All rows are made from the same 12 directions, up to rounding. Whole rows:
[[-19  16  -8   6  13 -11  16  -3  11  11 -14  16   4  -7 -15  12]
 [  4   2  -4  40  18  -4   7  -8  21  -8 -41  15  -5  -8  -5   3]
 [ -4  20 -25  -6  21  36  -4  23 -16   2  -3   3   0 -10  14  -9]
 [  4 -13 -17  10 -25  -7 -29  25  -2   6  10  -6  -8  34 -11 -11]
 [-11  27 -24 -13   7   4   2 -17  -1  23   9  18   7  17  -1   3]
 [ 13 -15   8  22 -25 -16   8  15   1 -21 -16 -10  -2   8  -9   2]
 [ -7 -17  19 -11   5 -11  17  12  -1  16  10   7 -10  -7 -26  33]
 [  2 -12  -2   8  -4  12   4   3  -3  -1 -23  11   5 -31  -8  -2]
 [  5  -3 -10   3  14  -6  -7  -1  -7  -3  -2 -22 -10  11   9  -6]
 [  7  -1 -20  -6   6 -17   9  -9  12  24  -1  -4   3  -9   2 -28]
 [ -5   3  -2 -26 -24 -10  -1  24  -7  -1   1  -4   2  -7 -25   3]
 [ 23   2  -6  -8 -11  25   7   4  11  18   7  18   5   7   5 -16]
 [-23  12 -12  21 -36 -13 -16  -1   0 -13  -8   6  20  19  -9  -8]
 [ -6 -25   2  12   5 -17 -15   2  26  25   1  -6  -6   7 -14 -18]]

Rows cut short, each followed by the rest of it:
[ -6 -12   9  13   1 -23   5  22   3 -12 -18  -5 -11 -17] | [-22  15]
[ -8   3  -6  -4  -7 -18 -17 -36   6 -11 -33 -15   8  -3] | [-12 -11]
[ 13  14   1  14  31  17  -7  23   2 -11  19  -8 -21  26] | [30  0]
[-18  25  30  -9   9   4  15  19  15 -13  11 -19   5  28] | [ 0 11]
[ -7   3  17  -8 -15   7  24  17   0  -6 -15   6   8  -6] | [-26  22]
[-16  -4  25 -10 -24   2   3  20  25  22  18   7  11  29] | [-29   5]
[-23  28   2  -9  23   2  12 -26   2   7   4   2   9  12] | [ 5 14]
[  7   4 -12  -2  -1 -37  43  32  10  19  13 -11  -2   6] | [ -6 -11]
[-22  11 -12  11   3 -12 -12  -4   4   5  -5  10   1  12] | [-13   8]
[ 26  -7 -18 -11 -16   4  11 -11 -23  -7 -26   1  -2 -13] | [-8  6]
[-14  -8 -11  43   7  13 -14   5 -17 -11 -13   4  -3  15] | [ 4 14]
[-12   4 -25 -25 -21 -25 -19 -22  -9  12  -7  -3   5   8] | [-25  -2]
[  1  -9 -15  19  -2   4  -5  22 -31  -4   8   4 -15  21] | [-2 28]
[ 22  12 -11   5   2  -9  16 -10  12   3  -8  19  -5  -1] | [ 4 -1]
[ 39   3  -1  -5 -26  -4  11  19   0 -12  14  13 -10   8] | [6 0]
[ 21  -7 -26  -8  10  13 -14  -5 -17   1 -27  -1 -17  -8] | [-8  3]
[-11   6  -6  10  11 -14 -18   8 -23 -31  -4 -17 -14  -1] | [ 7 16]
[ -3   6  25   4  -3   9 -15   3   3 -37 -22 -16  -5   9] | [-6 15]
[ 32 -16 -20   2 -23  -9   0 -13  -6  11  -3  10  -6  12] | [-5 -4]
[ 19 -11 -15 -19  -7 -14 -16   7 -23  -4   6   3 -23 -12] | [-10  16]
[-14  52  -9 -11  22 -13 -13  -3   7 -15   4   0 -12  33] | [ 2 19]
[-20  21   2   6   3  14 -11  35  21   6  11  11   2  18] | [-6 -6]
[  1 -14  11   1  -6  14 -34 -12   3  -1  19  -6   1  10] | [ 17 -17]
[ 19   6   5  23  17 -14   8  -1  28  -7 -22   4 -16  13] | [-3  5]
[-10   3  -9  15   3  26 -24 -25  -8  -9 -15 -11  13  14] | [ 17 -17]
[-10  20   2  -1   7  -5  20   4  -3 -17  -9 -35  11  16] | [ 11 -10]
[ -9  -8   8  26   3 -30   8   5   4  -2  15  21  -7 -16] | [ 2 18]
[ 32  -4  -2 -30 -34   3  19   8 -12   0   8   2   3  -3] | [-4 -3]
[-23  10  10  11 -18  -4  -5 -12  16   8  25  25  20   9] | [ 6 -5]
[  2  11  15 -34   3  29  16   5   9   6   0   4  13 -28] | [  1 -11]
[ -2 -14 -24  -3  -8  -4  -4 -32 -10  14 -24   4  13 -29] | [ -7 -17]
[  6  -1  25   9 -21  11  42 -15  23   8  -2  11  29   6] | [  4 -10]
[-11 -28   4  -2  -4  39 -34  -8 -23   2   1  -4   5  -8] | [ 2 -1]
[ 18 -16  17 -24  -2 -11  -8   1  19   8   9  -2 -11 -19] | [ -8 -10]
[  2  24 -11 -22  31  16 -16  -9   6 -12 -32 -19  -7 -16] | [  4 -17]
[ -1 -25  -7  18 -39   5   4 -10 -26  -5 -11   4  19  -3] | [-5  1]
[-14  -7 -17   6  10 -12  -7   1  -4   8 -18  -1  -3 -18] | [-15  -1]
[ 21 -19 -37  11 -21  -4   7  -3 -11  23 -11  -2   4  15] | [ -6 -22]
[ 40 -26 -17  17 -28  11  23  -6 -18  -1 -24   0   5   2] | [ 2 -9]
[ -9  -9  17  17  -6 -24  24 -19  -2  -7  19  -5  16 -10] | [23 -4]
[-13  14   9 -36 -11 -14  -7  21  21   8   8  -1   3 -13] | [-24 -10]
[-17  -8  20 -12  21  16 -15  14   7  12  18 -19  -7  14] | [-3  2]
[ 12  18  -7  -2  16   6  21  14   3  -3 -12   8  -7 -10] | [2 5]
[-24 -17  10   1  19   3  18  30 -19   5   5 -16  -1 -25] | [-7 15]
[  1  -3 -22  30  -5 -22 -12 -43  12   8 -11   2  10  21] | [ 12 -24]
[-14  24 -13 -23 -15 -19  -6 -25   3  12   3   8   8  26] | [-19  10]
[ -1 -36  35  25 -17  25 -19  -2   7 -12  -2  -3   8   1] | [ 4 -5]
[ 18 -12   3   6  -4   9  -5 -15   0  -2  -8 -11  -4  27] | [2 0]
[-32   9   5  -7  14  -2  -5   3  15  17  12  -2  10  -4] | [ -4 -10]
[  0  22 -10  29 -19 -16  32  22 -13 -16  25  19  10  12] | [23  8]
[ 17  14 -14  13 -31   5  31   0   7   2 -14   3  21  32] | [  2 -17]
[ 30 -40   4  20 -13  10 -15 -14  -8   3   9   9  -9  -1] | [14 -4]
[ -7  20 -25  18  23  20 -15  22 -18 -20 -17   9 -11 -20] | [13  4]
[ -5  16 -27  11   8 -11 -12  16  22  12  -4  15  -1 -14] | [  3 -31]
[-10 -40 -23  15 -19   3   7  -2 -39  22   0  -3  13  -9] | [-7  0]
[  4  10   5  11  25 -18 -18  -7  15 -13  -4  -8 -23  20] | [ 4 10]
[ -9 -16   4 -25 -14 -22   6  -5 -12  18  14  -1   0  -4] | [-25  19]
[ -4   2   0  -6  -6 -18  15   5   2  -8  -4 -45  14   9] | [  8 -31]
[ 23  -7  -5 -12   8  32   8 -13 -15  16  -5   3 -11  32] | [-7 24]
[-22 -15  -2  25  -4 -36  -6  -8   1   1  -5  11   0 -19] | [-13  10]
[-15  -1 -19  28 -12   9 -16   5 -16 -15 -39  11   2   1] | [-21  16]
[ 11  17 -27 -13  10  -4  32  10 -22   1 -12 -18  -3   8] | [0 5]
[ 21   2 -20   1 -10 -10  30   6 -34  -6  14   0  -2   1] | [17 11]
[ -7  13  -1  -5  14 -14 -20   4 -14 -13  25   9 -21   4] | [ 6 29]
[  3 -24   1  -4 -34  22  -5   1 -18   3   1   4  15 -10] | [-5 -7]
[ 25 -15  -5  20 -14  -8 -28  10   9 -10  -1   4 -18  13] | [  3 -10]
[-3 -5  1 -2 19 13 23  1 21 41  2  9  3 13] | [-12  -1]
[ 11 -11  14 -16 -20  11  20   4 -18 -11  -1  -9   8 -12] | [-2  8]
[ -5  -4  17 -28  -9  15   4   2  26  33   8  11   8  10] | [-27  -1]
[  7 -10  11  -6  11 -11 -11 -50   6  -1 -15 -15  -7  17] | [-4 10]
